The groups are shells around one centre, one inside the other: the same stretched ball of 2 dimensions in 7 sizes.
Some rows, each with its group after it:
[-0.24 -2.61  0.68  1.95]  zugof
[-4.42  4.04 -2.57 -2.30]  Vazo
[ 1.54 -3.50  1.38  2.66]  kifot
[-3.92  6.13 -3.20 -3.41]  Lige
[-2.06  4.58 -2.25 -2.32]  Vazo
[ 0.52  2.39 -0.92 -0.78]  Duku
[ 5.29 -5.84  3.02  4.43]  zugof
[ 2.73 -5.41  2.32  3.88]  sog
[-5.16  5.95 -3.41 -3.45]  Lige
[ 2.23 -0.07  0.32  0.82]  kifot
[ 1.22  1.59 -0.49 -0.24]  Duku
[-4.98  3.53 -2.51 -2.06]  sog
[ 4.77 -4.78  2.53  3.78]  Duku
[ 5.36 -4.75  2.64  3.82]  zugof
[-5.26  3.70 -2.64 -2.20]  dimik
[-3.32  6.51 -3.20 -3.55]  dimik
[-0.17  3.84 -1.58 -1.67]  dimik
[ 3.61 -2.32  1.42  2.25]  kifot
[-0.36 -1.93  0.41  1.56]  Vazo
[ 5.00 -6.46  3.17  4.75]  sog
[-2.82  5.53 -2.74 -2.93]  Lige

New rows. What belongs after each?
[-5.43  7.00 -3.84 -4.08]  sog
[-4.44  2.30 -1.96 -1.31]  dimik
[ 3.50 -5.15  2.38  3.84]  Duku
[-3.22  1.95 -1.58 -0.98]  kifot
[ 2.56 -0.53  0.57  1.12]  kifot
[-0.27 -2.76  0.72  2.04]  sog
[-5.22  5.68 -3.32 -3.32]  Lige
[ 5.10 -6.83  3.32  4.96]  dimik
[ 3.91 -3.03  1.74  2.69]  kifot
[ 0.01 -2.12  0.56  1.71]  kifot
[-0.74 -1.33  0.12  1.18]  kifot
[ 3.65 -2.40  1.45  2.29]  kifot
[-5.22  5.72 -3.34 -3.33]  Lige
[-2.34  4.78 -2.39 -2.47]  Vazo
[-3.24  1.48 -1.42 -0.71]  Duku
[-4.29  2.92 -2.15 -1.64]  Lige
[-1.76 -1.30 -0.11  1.04]  dimik
[ 3.13 -1.44  1.00  1.69]  kifot
[ 5.41 -4.14  2.45  3.49]  sog
[2.74 0.50 0.22 0.55]  dimik
[-5.10  6.03 -3.42 -3.49]  Lige
[-0.08 -2.23  0.58  1.76]  Vazo
[-3.67  6.03 -3.11 -3.32]  Lige
[-4.67  7.24 -3.76 -4.12]  dimik
[-1.07 -1.53  0.12  1.25]  Lige
[-3.75  2.93 -2.04 -1.58]  kifot
[-4.50  5.25 -3.01 -2.98]  Vazo
[ 5.75 -5.36  2.95  4.21]  sog
[ 4.85 -3.79  2.20  3.22]  Lige
[ 4.54 -3.08  1.88  2.78]  Lige
[ 5.47 -4.29  2.52  3.58]  sog
[ 4.39 -3.83  2.12  3.19]  Vazo
[-4.20  4.84 -2.81 -2.72]  kifot
[ 1.59  0.75 -0.11  0.27]  kifot
[-4.57  4.78 -2.86 -2.73]  Vazo
[-1.44 -1.49  0.02  1.18]  sog
[ 3.63 -5.49  2.53  4.04]  Lige
[-4.08  2.54 -1.98 -1.41]  Lige
[-4.23  6.23 -3.30 -3.50]  Lige
[ 0.97 -3.60  1.29  2.66]  Lige
[ 2.74 -5.20  2.24  3.77]  zugof
[ 3.77 -1.65  1.21  1.89]  Lige
[ 4.06 -4.26  2.20  3.40]  kifot
[ 5.76 -5.67  3.05  4.39]  sog
